The rows are grouped in 4 different ways at once. Each group adds its own fixed numbers to the row, and there is some noise. The rows also spread widely along 10 directions, which tell nothing about the answers.
(in the rows, 128 means zero)
Some rows, each with its group in each grouping after it:
[131  83 173  98 146  96 127 115 153 155 131 124 126 113 132 158 127 139
 158  99 104 128 153 121  89 140] -> q_476 q_559 R q_500
[106 135 127 121 122 131 118 109 135 128 121 113 157  96 115 148  96 157
 189 105 125 147 115 143 122 127] -> q_113 q_559 R q_500
[116  76 181 124 129 104 181  94 128 179 126 132 139 110 133 141 108 105
 151 100  49  71 134 135  66 177] -> q_476 q_178 X q_342
[127 123  77 117 131 117 123 120 153  98 107 103 132 115 173 132  91 130
 179 134 128 139 110 146 128 121] -> q_412 q_564 M q_337
[156 112 168 122 128 133  41 185 135 161 155 174 136 112 179 138 178 108
 137 120 171 143 188 122 150  98] -> q_412 q_178 X q_960
[151 131 139 129 114 145 183 112 121 136 124 129  95 142  89 121 127 133
 126 138  79  97 134 115 135 155] -> q_608 q_395 M q_337
[178 152  87  95 104 135  77 149 141 121 118 153 119 122 165 137 113 147
 140 174 194 160 175 142 148 117] -> q_608 q_484 X q_342
[157 139 147 144  49 193 155 155 103 198 123 177 140 125  78 104 139 154
 141 122  53  91 165 139 146 153] -> q_113 q_564 M q_960
[141 116 112 121 147 130 101 173 157 119 109 150 101 147 151 122 167 117
 127 136  92 136 120 109 142 113] -> q_476 q_395 R q_500
[ 93 124 125 119 141 176 133 159 122 123 114 114 121 136 125 103 139  90
 142 131  80 107  94 103 139 131] -> q_608 q_484 M q_500
[160 184  87 161 121  96 112 108 127 132 133 141 152  99 136 111 124 135
 170 144 199 128 164 196 143  92] -> q_476 q_564 X q_500
[157 108 125 118 130 113 137 132 140 124 112 137 103 140 124 135 144 122
  98 150 123 125 149 118 124 134] -> q_476 q_564 X q_337
[121 166  93 119 104 189 162 155 101 106 121 139 112 132 102  92 100 103
 109 172 104  96 124 127 133 167] -> q_113 q_178 R q_337
[113 139  93 117 122 139 165 113 128 100  86 117 121 125 113 121  92 128
 129 162  94 113  80 136 105 162] -> q_476 q_484 X q_500
[146 140 159 142  86 159  88 180 125 130  98 168 143 117 140 146 175 159
 139 130  99 125  96 128 167 112] -> q_412 q_564 X q_500
[167 149 116  83  74 162 109 135 131 115 105 141 120 119 103 159  95 189
 115 177 155 170 149 119 135 155] -> q_608 q_484 R q_500
[ 92 176 122 175 101 179 150 135  95 154 143 137 168 111  52  84 132  95
 121 143 118 123 117 135 146 128] -> q_476 q_178 R q_500
[125  95 154  78  96 134 142 105 140  95  92 123 138 115 113 189  94 173
 125 152 105 137  96 117  97 188] -> q_608 q_564 R q_960
[143 130 180 141 179 104 139 102 126 145 132 102 116 104 136 129 168 134
 190  81 163 100 139 138 154 104] -> q_476 q_484 R q_342
[118  86 102 139 197  96 144 111 165 132 128  84  96 147 150 100 143  72
 169  88  95 135 122 100 126  93] -> q_412 q_484 R q_337
[130 131 123 129 115 140 135 124 138 111 108 127 128 134  94 140 133 143
 122 146 118 148 109 116 138 129] -> q_608 q_564 R q_500
[138 135  98 169 151  70  87 139 153 118 101 157 113 135 197 126 156 111
 157 130 111 110  95 173 143  92] -> q_476 q_395 M q_337
[138 101 131  94 116 144 107 168 160 125  91 153 120 118 214 159 124 147
 192 114  60 106 100 131 127 146] -> q_412 q_395 R q_342
[154 132 153 127 107 107 140  84 134 149 136 138 140  99  85 160 104 165
 132 132 169 145 169 144 113 138] -> q_476 q_395 R q_342
[149 114 126 135  99 150 133 154 131 170 108 156 110 144 123 111 147 128
 121 135  62 114 134 120 134 137] -> q_476 q_484 M q_337
[127 126 117 138 139 119 115 131 131 126 130 133 125 124 127 119 145 109
 120 139 130 138 122 124 139 120] -> q_476 q_178 X q_337
[ 77  61 162 168 177  63  94 118 165 163 129 137 162 123 175 142 157  67
 149  75  79 132 104 134  83 103] -> q_476 q_178 R q_342
[150  98 116 103 116 146 120 150 153 126 107 125 111 128 167 140 134 137
 160 122  82 133 120 109 135 132] -> q_412 q_564 X q_337
[168  88 123 154 112 130 147 104 151 234 164 123 148 120  84 106 139 140
 194  58  96 168 222 111 146  87] -> q_113 q_564 M q_342
[154 121 202 119  86 115 120 123 121 108 100 163 124 110 129 192 116 190
  92 153 129 117 114 130 111 173] -> q_412 q_178 R q_337
[103 100 162 164 165  83 150  96 125 144 135 120 135 134 120 119 150  54
 130 104 102  69 133 151 104 120] -> q_608 q_564 X q_337

New rows. What belongs after each?
[147 162  91 125 115 182 123 182 120 117 136 140 115 131 141  91 136  96
 128 164 152 113 156 127 164 111] -> q_412 q_564 M q_337
[100  93 134 110 115 141  73 178 147 124 119 148 136 130 176 144 126 100
 130 133 100 145 110 109 113 123] -> q_412 q_559 M q_337
[152 119 152 125  80 125 104 119 120 169 117 162 137 116  99 151 114 153
 118 127 114 137 161 137 119 136] -> q_113 q_484 X q_337
[121 127 111 125 136 126  82 165 156  70  75 137 122 131 167 146 177 153
 139 149 120 156  51 120 163 117] -> q_476 q_564 R q_960
[166 159 114 103 113 134 172 114 111 106 116 130 109 110 129 127 103 138
 124 172 159  75 159 162 122 169] -> q_476 q_564 X q_337
[121 102 156 153 129 111 119 120 140 157 122 142 149 119 110 133 160 114
 132 108 106 131 134 136 120 120] -> q_476 q_564 R q_960
[171 155 155  78 139 105  75 138 131  95 123 136 104 110 192 169 122 161
 147 161 219 109 163 157 136 122] -> q_608 q_484 M q_500
[150  88 136  90 122 100  75 157 158 118 101 160 113 136 201 162 145 135
 131 141 101 133 126 124 112 148] -> q_608 q_178 X q_960
[125 139 157 122 137 136 154 112 123  90 111 111 106 107 116 148 127 152
 151 125 123 102  93 123 150 146] -> q_412 q_395 R q_337
[124  98 149 127 147 132  88 162 145 127 115 135 111 139 159 133 165 110
 124 120 111 142 111  98 143 100] -> q_412 q_484 M q_337
[137 124 151 116  93 109  93 135 133 135 119 169 146 113 144 155 112 148
 121 156 146 134 149 158  98 150] -> q_476 q_559 M q_960
[129  85 105 118 137 104 105 126 162 132 118 129 123 136 150 135 123 130
 139 121  94 165 130 114 115 125] -> q_113 q_178 M q_960
[174 154  84  78 100 178  56 218 143 103 125 161 102 134 166 123 138 153
 109 183 171 174 167 101 169 110] -> q_113 q_178 M q_500
[154 130 105 114 109 145  89 151 149 123 124 142 131 112 150 147 130 149
 153 137 157 169 145 121 157 110] -> q_412 q_395 X q_342
[137 161  85 132 134 194 160 170 112 115 124 113  94 142 113  69 148 117
 146 138  90 108 113 101 192 126] -> q_113 q_178 M q_337
[134 153 148 210 134  82 134 122 121 156 129 164 136 139 110  99 160  93
  98 139 120 101 131 167 124 102] -> q_476 q_178 M q_500
[106 108  72 124 142 139 175 123 143 154 124 114 128 136 145  82  99  58
 161 118  57  86 141 145  90 149] -> q_476 q_564 R q_337
[129  98 102 123 111 136 116 138 150 166 115 129 143 124 155 121 123 121
 174 113  67 126 127 136 124 127] -> q_476 q_564 M q_337
[129 153 111 151  54 184 160 167 115 133  90 173 133 141  87 106 125 152
  98 172  58 123  87 126 136 161] -> q_476 q_559 M q_342
[111 136 151 129 164 140 126 155 113 109 123 135  95 138 124 113 154  83
 105 137 128  89 122 112 139 125] -> q_113 q_484 R q_337
[146 139  95 149 108 146 129 147 138 130 116 133 133 120 153 114 135 145
 177 125 108 141 109 130 164 116] -> q_412 q_178 X q_342
[128 118  66  86 108 137  88 164 159  79 100 145 121 134 158 141 106 139
  98 188 138 198 110 108 115 152] -> q_476 q_178 R q_960
[132 127 182 151 117 126  90 144 112 151 144 155 135 125 105 143 180 113
 100 131 143 128 139 121 159 110] -> q_608 q_178 X q_337
[128 136 144 127 126 119 136  94 113 116 141 109 136 114  82 144 116 134
 114 147 170 140 137 121 132 138] -> q_608 q_178 X q_337
[157 122 193 135 111  94 140  51 134 136 127  95 145  88  53 198 129 241
 166  97 164 190 119 112 151 126] -> q_608 q_178 R q_500
[111 164  69 149 139 165 130 154 122 108 153 114 135 132 111  73 118  56
 116 163 181 138 151 124 153  95] -> q_412 q_564 M q_337
[131 106 113 112 102 141 110 151 146 121 110 145 139 120 164 144 106 129
 129 148 110 148 116 118 114 143] -> q_412 q_178 X q_342
[179  74 172  58  95 160 114 154 135 185 140 138 106 114 148 162 122 184
 160 101  82 132 194  87 130 162] -> q_113 q_178 M q_337
[115  94 154 124 115 123 152 114 134 125 103 125 131 128 113 153 120 132
 110 134  75 112  97 120  99 158] -> q_476 q_564 M q_337
[127 139 120 137 126 111  93 123 132 121 103 137 130 129 151 133 128 121
 153 137 133 126 107 152 142 117] -> q_608 q_484 R q_337
[103 117 143 127 108 142  89 164 131 116 115 157 154 119 158 148 123  97
 118 145 116 120 105 136 114 134] -> q_412 q_564 R q_337
[152  89 115 103 120 144 118 160 154 149 119 139 105 140 145 127 145 136
 134 126  69 147 134  94 133 140] -> q_476 q_178 R q_337
[104 155  65 109 142 124 151 118 129  43 110 111 122 134 134 120  76  90
  95 203 173 137  94 130 112 155] -> q_608 q_178 X q_342
[128 118 116 117 159 116 127 126 142  95 128 109 120 124 147 131 134 108
 138 140 152 140 115 112 133 124] -> q_608 q_178 X q_342
[136 117 153 118 107 129 144 101 121 184 161 138 154 104 108 133  90 116
 146 126 146 120 202 140  97 149] -> q_608 q_178 R q_342
[133 142 110 138  91 152 143 131 125 155 140 140 153 107 121 115  99 122
 165 128 133 128 164 147 124 128] -> q_412 q_559 X q_342
[115 104 206 114 190  79 154  77 129  74 109  75 102 104 125 181 141 154
 147 102 156  88  90 124 126 131] -> q_113 q_564 M q_337
[ 95 132 147 142 132 130  93 129 124 158 149 137 165 100 124 132 121 108
 159 106 134 135 142 144 120 113] -> q_113 q_178 R q_500
[155 143 133 104 151 119 123 109 122 117 163 103 111 103 113 131 110 145
 143 131 207 143 182 121 152 117] -> q_113 q_178 M q_337
[144  95 186 126 123 102 145 111 140 142 109 139 117 127 140 162 146 161
 147 107  83 108 112 120 127 149] -> q_608 q_178 R q_342
[122 107 162  83 120 161 118 142 123 147 148 120 124 121 126 140 120 118
 148 122 118 117 158 102 122 148] -> q_608 q_559 M q_337
[127 111 136 124 106 150 116 133 140 101  87 107 126 123  90 167 157 202
 143 118  97 185  61  82 184 120] -> q_113 q_564 M q_337
[144 109 133 106 147 135  95 146 141 139 133 124 122 119 139 140 153 132
 163 105 138 141 158 109 156 101] -> q_113 q_564 R q_337
[100  91 168 163 202  59 127  90 143 133 149  95 130 113 165 132 139  80
 170  75 137 107 122 136 108  91] -> q_412 q_178 M q_337
[128 121 145 148 149 102 137 131 142 106 128 134 112 138 130 127 128 102
  92 145 132 130 124 117 111 120] -> q_412 q_178 M q_500
[ 97 161 103 125  61 230 160 159  95 163 135 133 173  97 110  97  71 114
 171 144  73  93 121 143 126 169] -> q_412 q_178 M q_500
[124 119 113 124 140 112  93 152 132 147 134 148 134 121 200 117 120  87
 154 133 115  98 144 161 106 131] -> q_476 q_178 M q_337
[107 136 126 123 114 161 122 149 112 125 125 133 138 115 118 121 119 106
 131 143 119 101 127 132 134 135] -> q_113 q_564 M q_337
[139 112 120 132 172 127 177 102 141 138 151  77 106 131 106 102 144 118
 173  96 124 140 140  89 155 109] -> q_608 q_178 M q_342
[136 121 108 145 120 127 168 135 136 142 128 155 122 149  98 100 125  81
  81 160 113 117 164 127 102 140] -> q_476 q_564 R q_342
[176 116 147 112  55 143 115 146 136 167 113 185 130 119 147 153 105 171
 136 141  83 122 165 150 111 165] -> q_412 q_395 M q_960
[111 131 151  86 100 197 111 163 113 165 153 138 150 101 102 128 111 130
 164 114 117 133 176 108 129 141] -> q_113 q_559 R q_500
[121 123 135 126 119 136 119 138 133 133 125 147 146 115 121 136 128 115
 119 143 144 135 136 134 120 129] -> q_476 q_564 R q_342
[131 149 192 130 105 142  81 147 102 145 137 159 148  95 125 159 147 150
 135 129 160 109 146 142 153 128] -> q_113 q_178 R q_337
[110 149 152 117  93 159  96 145 112 141 141 144 159 105 118 141 114 131
 148 143 146 127 141 148 128 129] -> q_608 q_559 M q_500
[137 122 135  97 147  95  85 126 134 116 129 132 132 100 192 159 117 127
 153 140 170 118 142 156 111 132] -> q_476 q_178 X q_337
[111 114 138 118 153  94 110 130 138  81 110 125 114 126 162 153 112 122
 115 149 138 124  99 131 111 137] -> q_113 q_178 M q_337
[148 139  99 104 102 158 137 146 133  92 105 134 113 134 133 126 122 143
 124 174 129 129 128 128 142 155] -> q_608 q_564 M q_960
[178 135 155 146 141 108 192  96 123 119 146 122  92 127  76 117 131 132
  90 143 178 127 177 106 133 134] -> q_412 q_178 X q_342
[102 126 116 140 134 102 161 102 126 124 116 138 140 123 136 121  92  76
 116 152 105  74 125 173  74 157] -> q_476 q_564 R q_337
[ 68 142  91 104 144 168 114 140 127 100 130  93 152 100 138 112 103  98
 182 131 132 133  86 128 134 132] -> q_476 q_559 R q_337
[166 103 173 130 111 138  97 161 152 139 111 142 114 126 140 157 187 182
 146 108 105 157 125  94 167  97] -> q_412 q_564 M q_500
[169 147 180 114 128 142 163 105  99 167 162 129 115  96  89 124 126 154
 156 111 160  88 203 135 137 153] -> q_113 q_178 R q_960
[154 173 130  98  67 219 136 187 101 110 105 169 109 130 123 123 130 152
 119 183 106  88 120 118 171 171] -> q_608 q_395 M q_342
[155 126 134 113 106 140  84 168 138 125 112 157 121 130 175 141 153 152
 152 142 114 134 121 128 156 132] -> q_608 q_178 M q_960
[115 164 162 141  83 175 129 132  93 110 125 139 155 113  52 137 148 146
  99 163 169 132 119 124 161 136] -> q_608 q_564 M q_960
[151 118 180 143 121 116  80 140 139 157 126 137 140 104 129 160 184 191
 167  96 123 160 108 119 171 100] -> q_476 q_178 M q_500
[ 96 114 189 118 129 195 128 135 111 143 155  96 157  97  56 139 165 120
 148  93 134 156 127  70 161 112] -> q_412 q_564 X q_500
[127 101 124  65 121 150 106 133 137 168 156 134 142  95 174 136  89 106
 187 121 128 111 192 143  94 157] -> q_476 q_395 M q_960
[176 106 184 129  78 118 146  98 130 176 112 151 126 119 100 170 135 191
 149 108  81 106 152 135 127 155] -> q_608 q_564 R q_337
[167 123 142 159 112 121 143 130 140 181 125 153 126 129 120 116 158 150
 146 109  89 125 151 126 145 124] -> q_476 q_178 R q_342
[141 136 136 111 101 167 154 154 109 143 135 155 110 141 103 107 117  93
  88 166 100  87 165 117 114 173] -> q_608 q_178 R q_337
[140 137 156 157 108 139 172 119 110 149 124 134 116 134  92 114 145 137
 127 127  82  92 120 126 146 148] -> q_608 q_178 M q_337
[122 111  99 109 108 121  79 134 155 112 111 126 145 114 151 158 112 166
 137 149 129 191  99 118 135 126] -> q_476 q_178 M q_337
[108 183 120 155 131 155 128 148 107  88 125 137 130 129  98 106 141  96
 100 178 162 118 101 135 153 123] -> q_608 q_178 R q_500
[127 119 147  92 125 155 131 152 129 125 138 128 117 121 110 134 123 124
 114 146 134 130 155 100 109 144] -> q_476 q_559 M q_500
[121 128 115 132 117 131  85 139 140 135 123 130 151 115 107 139 137 147
 150 117 132 178 128 124 145  98] -> q_113 q_559 X q_500
[ 99 111 154 153 151 111  77 155 131 134 132 147 135 126 155 130 157  89
 129 115 110 119 110 127 135  98] -> q_113 q_178 M q_337
[122  99 152 133 137 117 127 107 129 168 158 121 136 116  95 128 120 122
 133 104 121 142 165 110 119 122] -> q_113 q_178 M q_337
[122  98 146 125 154 100  92 146 142 121 123 139 127 128 144 148 146 114
 116 123 120 143 125 116 118 113] -> q_113 q_178 X q_500
[ 77 102 164 111  97 149  69 130 117 153 150 132 182 101 122 165 107 110
 137 129 133 155 123 122 110 137] -> q_608 q_178 M q_337
[117 136  87 103 143 173 113 163 134 107 128 117 132 113 141 111 142  97
 146 146 156 139 130 113 153 117] -> q_476 q_564 X q_342
[168 103 188 150 128  17 113  70 146 133 104 152 124 117 173 190 131 174
 143 114 124 102 122 180  99 133] -> q_608 q_178 X q_337
[178 155  65  85  84 136 141 122 137  98 105 135 109 128 142 137  74 167
 132 187 157 135 154 152 129 162] -> q_608 q_564 R q_337
[123 132 109 108 137 157 119 150 131 116 139 123 127 127 139 116 130 105
 142 145 146 139 138 109 147 129] -> q_608 q_178 R q_342
[ 52 112 152 168 164 124  93 113 117 140 133 103 165 110 101 127 151  71
 147  91 117 134  87 124 137  88] -> q_113 q_484 X q_337
[141 139  98 115 147 130 113 135 133 124 145 131 130 110 141 119 119  94
 142 142 196 137 185 141 138 105] -> q_113 q_564 X q_342
[ 95 151 111 148 142 129  97 153 125 118 126 130 144 117 143 111 129 103
 162 126 132 126 110 151 144  94] -> q_113 q_559 M q_500
[162 118 165 123 121 138 107 153 136 132 132 141 112 135 117 144 170 160
 120 134 140 155 138  89 164 113] -> q_608 q_178 M q_342
